The same things were measured in two ways. Each way mixes the same 13 hidden numbers, adds some noise and spreads widely along 7 directions of its own, which tell nothing about the thing.
In the rows, 128 means zero.
Some things both ways: the first way, then the second way.
[128 137  96 156 119 108 127 106 158 109 169 106  95 106  91 128 120 100
 132 131 144 141 134 153 105 136]
[113 129 114 146 135  94 114 104 148  95 116 127 118 127 123 129 152 122
 164 137 122 136 126 133 137 103 135 145 114 105]

[128 132 124 200  92 140 163 114 206 126 154  90  83 122  77 138 134  97
 162 170  81 115 142 149  97 158]
[154 113 155 101  95 122 144 151 111 113 136 139  96 149  84 152 134 145
 150 141 151  87 138 128 113 105 138 141 124 118]

[118 132 135 109 119 153 151 167 122 148  77 174 136 100  87 111 121 124
 116 135 134 133 144 122 109 138]
[117 126 195  93 112  83  86 141 143  80  95 121  97 162 132  84 144  89
 128 132 100 127 122 183  85 115 119 151  93 160]

[149 135 142 126 127 128 133 122 107 111 132 182 125 122 132 101 136 133
 137 139 143 120 128 115 133 126]
[124 105 154 132 114 106 122 142 156 115 117 131 129 153 130 119 130 117
  93 144 136 108 128 158 148  99 160 156 105 149]

[136 107 119  95 191  80  60 171  61 171 181 180 174  85 132 116 107 149
  78 124 144 148 130 102  81 143]
[123 121 101  86  98 137 143 151 148 114 113 150 137 152 104 105 100 146
 118 117 129 101 126 123 156 140 159 182 137 130]

[120 125 134 160 153 105 115 132 148 123 159 145 130 130 127 127 114 111
 125 119 123 143 112 132 126 143]
[135 110 126  99 137 192 165 160 162 121 123  99 110 154  93  78  88 116
  87 138 133  62 206 123 101 101 142 130 154 202]

[131 101  95  99 145  69 104 130 108  99 149  92 111  77  94 138 149  94
 119 117 141  98 125 107  89 155]
[165 119 139 119  78  91 107 117 158 131 168 149 149 140  88 109 119 101
 126 120 124 134 126 128 122 138 114 132 123 128]

[143 164 129 127 113 159 155  50 111 113 108 137 133 131 179 122 174 146
 156 113 133 113 108  95 194 118]
[ 95 127 107 121 137 187 167 121 111 161 130 152 151 110 137 161 115 153
 102 129 141 132 129 133 154 117 132 171 115 121]

[104 127 108 140 119 107 156  99 148 114  97 120 132 111 133 121 124 144
 148 133 134 136 118  90 144 136]
[ 73 103  53 167 147 160 218 195 138 163 206  93 125  97 110 200  88 179
 128 127 126 121  79  78 196 174 148 132 141  51]

[116 104 124  86 108 180 150 157 102 127  77 126 162 133 115 108 104 141
 106 145 157 137 137  82 105 146]
[118 102 124 155 140 189 176 187 184 135 162  62 135 138 119  92  80 105
  72 107 104  81 136 117 132 158 102  71 135 150]

[154 125 120 109 138 120 133 116 124 106  82 161 150  91 105 156 175  71
 111 115 122  96 106 140 136 145]
[163  97 162 108 104 152 142 136 142 127 200  85 105 129 147  73  89 107
 108  97 142  90 166 171 103 129 138 108 152 216]

[137 125 113 138 130 111 111 109 122 132 147 147 141 114 144 133 128 137
 128 124 128 138 123 127 139 141]
[132 123 158  70  36  94 128 113 132 108 192 164 126 135  78 123 132 126
 160 108 140 139  94 160 147 136 149 184 122  96]

[136 122 107  89 140 130 137 137 108 149 128 117 157 121 132 104 105 118
  94 153 155 114 125  80 118 122]
[117 118 170 121 136 191 128 118  95 157 123 115 172 112 170 124  96 155
 113 118 124 109 112 142 154 176 127 109 120  95]

[140 150  94 124 148  86 157 101 138 107 123 140 135 103 123 140 156  92
 116 105 140 118 114 113 148 125]
[120 137 129  95 133 139 132 151 122 106 125 127 115 134 125 122 126 158
 144 127 128 115 141 151 110 133 135 160 119 120]

[114 118 157 143  83 154 119 145 126 141 151  90  99 148 145 129 104 135
 104 143 122 130 123 127 112 111]
[ 83 146 176 126 138 149 106  80 126 116  90 113 143 113 138 105 150 102
 157 113 100 144 100 160 121 139  94 133 103  89]

[133 110 137 123 142 113  93 133 112 131 177 131 111 119 113 113 130 144
 142 127 126 130 141 103 105 174]
[125 122 105 168 132 124 129 148 183 156 135 124 140 120 141 112 136 118
 106 124 137 134 114 123 172 129 126 147 141 156]

[150 144 140 125 108 159 131 111 115 138 102 132 156 141 136 145 140 123
 130 140 125 124 113 131 132 122]
[128 136 139 100 136 176 128 110  87 107  54 151 139 149 144 120 129 130
 136 113 117 111 168 125  89  95  99 124  98 139]

[135 122 112 163 130 112 115 158 144 173 180 115 140 167 154 138  72 128
 145 132 140 132 111 134 134 124]
[119 162 131 117 145 176 140 132  89  96  45 111 119 149 137 124 124 148
 156 140 116  80 164 121  84 115 114 123 139 119]

[135 142  91 113 115  53 104 134 116 128 142 100  70 101 121 145 120 127
 138 139 155  99  96 143 109  83]
[128 133 120 145 125  89  97  76  99  96  54 141 144 154 145 127 124 105
 157 144  99 128 139 107 100 105 130 125 111 115]

[139 131 169 154 136  70 117 158 122 108 158 149 137 163 190 147 112 109
 136 108 113 112  96 143 145  83]
[146 133 156 112  92 107 110  77 128 120 118 138 140 139  97 124 124 111
 144 143 126 106 125 122  97 143 110 128 122  92]

[125 126 135 109 107 151 136 112 131 128  85 121 137 148 145 123 131 151
 117 132 128 133 105  87 156 141]
[139 164 122 188 127  95  69  88 167 149 123 149 175 103 124 146 153 121
 151 180  83 178 103 115 158 153  85 121 125  64]

[107 144 136 104 116 130 149 123 118 128 105  76 128 128 142 138 135 106
 125 126 114 102 118 104 128 109]
[ 97 103 100 147 162  77 135 128 139 127 162  89  62  84 132 155 143 138
 175 139 147 133 101 131 145 123 147 137 161 154]

[129 150 130  92 156 102 168 195 127 129  89 168 135 108  90 151 141  78
  64 103 121 117 122 119 100 111]
[131 151 146 126 122  61  79 117 150 104 131 118 113 119 129 133 146 139
 158 168 110 131  96 144 106 177 102 131 122  73]

[124 142 152 154  97 115 134  82 163 117 129  96  78 149 135 130 139 119
 147 141 124 116  93 115 162 121]
[ 56  88 167 114 142 199 175 115  88 173 186  96 145  86 189 124 112 135
 100 103 159 141 132 149 158 134 166 126 128 155]

[ 87 129 182 220 130 199  95 126 182 207 148 170 118 139 105 100  84 145
 176 178  72 165 123 165 129 185]
[ 93 138 118 126 121 124 133 134 104 126 126 151 109 104 121 186 145 159
 159 159 117 155  99 145 166 108 137 165 133 108]

[142 112 151 145 117 159 130 125 116 145 112 179 163 132 157 157 144 151
 131 145  76 121 128 123 137 156]
[152 157  82 144 119 144 143 171 155 106 128 125 104 129 117 146 124 164
 163 109  94 108  88 134 145 156  81 143 131  94]

[146 123 126  90 133 110  81 176  97 144 108 171 105  69  81 155 157  82
  35  94 149 121  98 167 102 120]
[100 115 168 118 101 185 161  81  98 150 186  99 164 117 144 110  87 108
 112 109 143 117 142 149 127 140 150 127 127 110]

[134 100 121 106 109  70  88 135 118 142 156  91 132 149 178 115  84 142
 136 116 168 125 111 102 161 120]
[159 140  94 154 121 100 130 130 100 120 131 156 165 143  75 189 124 162
 170 147 108 133 137  91 110 126 125 122 103  40]

[144 142 136 118 138 221 136 153 141 125 127 114 177 146 134 108 133 154
 144 114  96 148 153 116 100 165]
[134 168  73 160 179 136  97 140 156 146  61 129 101 114 147 126 133 121
 143 147 148 118 139 107 133 123  62 145 151 130]

[127 123 175  95 130 112  92 166 119 146 137 125  93 146 109 153 139 119
  55 124 102 129 102 110 106 140]
[105 114 180  74 119 163 127 133 135 130 161 110 122 115 143  67 131 121
 120 101 145 130 155 166 121 137 138 135 141 183]

[135 132 154 114 153 120  86 143  85 190 166 192 143 121 137 122 113 133
 122 128 132 137 136 130 135 143]
[142  86 134  86  98 222 197 123 117 155 140 142 153 152 123 114  72 133
  54 116 142  64 182 114 117 109 153 138 129 203]

[130  84 154 120 106 140 128 173 126 147  78 176 145 114 154 121 114 165
 142 156 103 103 128 106 132 145]
[196 140 172  87  55  78  88 167 144  81 154 141 119 183  84 104  90 102
 120 129  74 110 121 175  67 158  86 132  99 124]

Other things, the second way, with their names:
z521: [148 122 139  94  96 142 138 150 141 108 147 138 125 150 116 108 118 136
 116 112 137 101 145 152 120 123 129 146 113 138]
z30: [158  92  73 172 163 189 201 152  99 178 145 129 114 129 104 209  73 150
 108 144 121  85 156  71 119  99 111 122 121 138]
z602: [120 128 132 122 118 145 129  90 145 126 120 138 156 120 124 134 134 130
 122 126 113 123 109 122 127 150  91 117 104  93]
z235: [125 150 119 110 135 134 135 165 111  88  74 129 116 155 134 129 133 155
 144 116 109 107 132 142  92 125 112 145 109 125]
z915: [149 127 168 130 117  85  86  64 128 147 159 132 122 102 124 120 156 124
 168 175 149 142 155 133 113 123 150 144 155 139]
z174: [121 142 107 167 174  91 105 110 119 104  79 161 130 125 127 178 197 155
 167 179 128 160 168 123 112  53 134 145  92 111]
z389: [142 136 123 112 131 118 131 188 123 101 138 118 109 140 117 137 125 162
 150 116 120 114 126 152 107 140 119 137 118 114]
z366: [173 147 117 125  85  40  96 110 139 123 208 142 184 129  41 152 111 144
 154 162 112 154 137 125  85 175 144 125 135  55]
z610: [104 141 115 126 121 140 153 154 112 154 152 117 143 122 127 137 107 134
 116 132 160 127 143 118 124 140 137 142 148 113]
z954: [ 73 102 179 126 171 176 131 113  69 143  86 113 133 118 184 140 121 126
 124 126 133 127 130 145 133 110 139 124  93 122]
z156: [126 114  47 121 113 120 168 157 158 135 190 146 121 121  89 153 101 134
 116 125 136 139 143  92 139 126 122 147 141 140]
z613: [151 115  97 156  75  78 145 151 191 136 220 106 124 116 118 129 116 134
 116 132 134 122  92 127 165 168 142 123 167 139]
z186: [ 97 124 126  83 136 194 186 185 118 130 122 145  86 136  90 155 124 152
 124 111 116 111 124 148 120 102 109 196 103 144]
z89: [141 125 104 153 169 136 112  84 130 138  71 131 137 137 136 139  94 115
  98 194 113  97 187 115 107  92 138 139 134 163]
z432: [142 114 107 101 101  71 118 146 170  61 166 106  86 140 160  50 139 106
 150  51 124 139 134 185 107 112 140 144 136 236]
z634: [165 136  84 209 111   4  69  74 199 135 150 143 169 113 126 144 158 114
 146 163 110 169  84  98 150 161 114 116 127  84]
z671: [ 66  76 113 159 146 150 191 128 114 161 184  60 119  86 201 123 103 139
 125  87 166 116  99 117 182 148 190 112 167 167]
z695: [153 142 126 139 100  89 117 113  84 105 109 156 134 153  99 178 127 134
 173 158 105 129 133 113  99 107 125 136 107  73]
z169: [143 123 130 169  82  84 121  62 177 163 171 157 144 104 115 143 170 110
 146 149 141 153  90 108 166 127 121 158 132 107]
z73: [ 77 109 101  99 168 153 151 183 118 103  84 109 107 142 155 114  96 127
 106  91 118 113 123 137 124 127 119 137 105 154]
z527: [ 98 108 132 106 147 102 141 159 160  70 141  92  49 125 123 114 157 140
 160 125 111 116 125 177 119  98 153 158 126 182]
z592: [ 96 115 123 179 162 175 139  92 122 158  83 113 134 117 173 145 118 108
 110 167 127 112 144  87 155 103 117 106 130 126]
z9: [126 114  88 157 139 110 143 110 168 138 172  89 118  96 135 143 103 143
 124 137 127 107  95 127 148 171 127 120 154 120]
z866: [136 134 125 135 138 142 144 152 143 147 142 109 115 116 124 140 120 152
 132 128 138 101 106 134 132 159 109 145 139 113]
z402: [129 102 169  92  93 148 138 123 145 124 158 107 131 133 139  71 111 104
 104  96 135 103 133 149 121 146 131 114 138 181]
z533: [151 138 106 153 118 115 113 152 159 138 138 141 142 120 117 138 134 145
 132 135 137 132 115 138 172 127 125 144 144 123]
z239: [178 149  93 144 143 129 123 156 159 112 111 119 130 144  93 122 117 145
 144 135 110  92 157 110  96 140  94 113 136 118]
z375: [ 36  87 155  89 174 168 167 160  91 116 138  82  50  93 198 121 140 161
 150 109 179 116 127 188 172  90 202 179 143 190]
z220: [145 124 113 110 118 102 132 131  93  87  98 145 139 160 100 158 116 144
 151 111 115 109 124 110  82 130 105 109  82  70]
z544: [173 166  89  98 102  80 117 169  99  77  89 176 139 173  78 162 131 172
 177 106  99 125 117 120  68 144  90 156  86  59]
z47: [121 125 111 186 120  69 134 146 124 113 143 140 132 118  98 212 177 162
 190 123 120 155  49 119 172 122 117 123  86  17]
z615: [158 117 141 143 109 128 130  94 139 141 129 146 135 142 125 140 128 112
 110 155 128 107 148 112 111 108 109 126 110 133]
z152: [132 147 151 161 142 143 105 122 150 144 168 107 166  97 126 106 150 136
 166 114 120 157 126 148 148 152 118 112 134  91]
z284: [ 95 112 149 128  90  99 149 120 119 124 164 138 122 112 121 170 160 142
 142 143 122 151  88 140 149 119 149 143 119 118]
z542: [170 129  93 156 159 138 118 118 154 119  85 123 141 141 133 108 112 125
 114 131  92 107 169 119  94 115 106 113 129 189]
z577: [150 141 129 128 103 110 109 131 156 132 143 136 141 132 117 117 117 121
 111 145 123 127 134 150 127 137 121 145 140 144]
z468: [ 89 123 120 121 124 109 118  79 108 143 150 133 137  92 173 134 118 134
 139 134 128 163 109 141 152 144 158 156 144 141]
z566: [168 115 132 124  91  82 121 161 207 133 186  94 123 130 129  60 131 113
  98 101 158 104 125 137 116 173 120 110 165 198]
z942: [113 127 195  65  84  76 106  97  47 108 112 169 107 145 129 159 149 127
 156 149 157 140 133 157  71  96 145 170  93 109]
z120: [102 101  88 123 118 110 167 124 117 123 154 132 141 137 124 152 107 130
 119 112 134 130 124  94 117 132 141 132 103 103]
z469: [117 109 192  69 105 156 127 126  85 112 118 137 127 154 134  99 117 111
 115 120 139 114 175 155  89  96 142 135 105 165]
z34: [137 154  91 109 119 144 148 139 113 104  94 163 136 152  72 160 133 151
 141 144 135 111 173 112  95  85 115 147 116 101]
z170: [121 122 121 135 127 151 138  64 120 159 146 127 173 103 143 133 113 139
 119 148 133 125 149 104 129 149 140 115 142 117]
z184: [106 140 100 204 161 182 141  83 109 192  80 151 207 104 152 192 137 142
 109 160 146 135 126  61 167 124  88  94 104  40]
z538: [ 67 118 122 137 142 126 137 113 137 134 159  91 129  82 157 131 125 143
 150 115 127 144  72 145 178 172 144 134 143  97]
z678: [ 90 140 212 111 127 156 107  88 105 159 121 125 119 104 148 115 145  94
 140 130 124 152 104 176 113 129  94 165 112 127]
z731: [114  90 137 119 145 137 162 122 121 113 138  78 102 133 144  89 113 117
 149  73 132  94 131 131  99 130 149 124 127 170]

Some of these things the first way, each followed by its name:
[129 121  60 155 152  72 149 103 175  96 188  71 112  98  95 129 123  73
 160 122 145 112 139 119 108 161]
z239
[138 103 112 136 112  94 128 123 156 142 146  54 146 114 126 147 135  82
 108 115 128 106 120 103 128 146]
z915
[138 160 162 128  85 150 141 158 151 168 100 130 104 156 140 126 122 141
 148 127 116 118 120 139 152 103]
z942
[127 155 121  90 127  96 116 145 106 136 123 136 111 105 108 123 125 129
 127 104 163 140 131 135 116 110]
z120
[151 140 116  66 116 132 147 157 119 137 162  70  97 153 110 125 135 142
 125 118 139 110 157  71 100 152]
z566
[149 128 162 143 114  97 116 121 115 124 152 157 124 136 138 164 161 116
 129 103 101 124 130 138 140 145]
z169
[125 138 125 138  67  98 126 127 159 143 161  56  55  99 103 137 127 125
 131 149 116 113 147 145  95 109]
z731
[143 122 115 151 161 100 117 131 139 101  95 139 150  78  82 145 183  76
 136  89 132 107  86 130 113 159]
z610
[120 160  99 141 126 152 175 122 177 144 157 109 102 121 106 100 119 119
 159 122 120 131 166 119 134 153]
z866
[147 124 131 159 187 110 107  89 124  90 134 184 178 114 126 118 154  88
 165 116 120 122  97 128 145 172]
z533
[136 138 122 117 114 134 145 122 125 132 126 109 125 136 120 131 127 124
 129 143 133 119 127 107 116 128]
z402
[112 103 136 120  98 171 124 131 127 174  86 123 143  59  94 123 146 119
 143 144  97 107 160 131 110 176]
z30
[127 134 139 120 129  79 136 119 119  91 104 131 110 116 127 131 139  87
 122 138 135  95  90 121 132  95]
z954
[132 113 135 191 180  82 119  95 134 104 146 170 188 100 123 140 140  54
 138 133 119 122  99 140 125 147]
z375
[131 111 141 152 128  87  90 128 118 145 152 113 145 120 132 129 109 115
 156 145 139 119 108 128 111 127]
z671
[111 150 165  97 104 178 116 184 119 194 191 116  74 171 121 109  72 158
  88 146 127 161 168 130  94 124]
z602
[110 159 131 108 151 121 126 131 110 144 135 144 135 147 155 107  91 131
 114 120 151 149 111 116 147  97]
z538
[116 130 176 162 138 108 110 164 137 139 176 137  78 100 111 146 140  91
 108 140  79 105 123 156  83 116]
z9
[142 102 124 109 113  93 136 128 123 111 121  99 114 115 134 150 154 117
 114 134 119  82 114  85 124 136]
z389
[152 152 144 104 132  88  75 116 109 128 152 168  79 124 118 155 150 135
 138 115 121 130 113 167 135 133]
z432
[140 120 118  64 162  63  75 194  76 175 151 162 129  90 109 139 120 124
  95  92 146 120 137 125 103 142]
z544
[115 154 129 131 127 146 128  79 146 118 119 116 130 143 154 113 129 165
 185 111 125 153 122 111 164 149]
z156
[135 150 105  83  64 159 130 160 138 181  68 111  53  84  60 148 152 146
  78 150 118 111 123 145  98 123]
z695
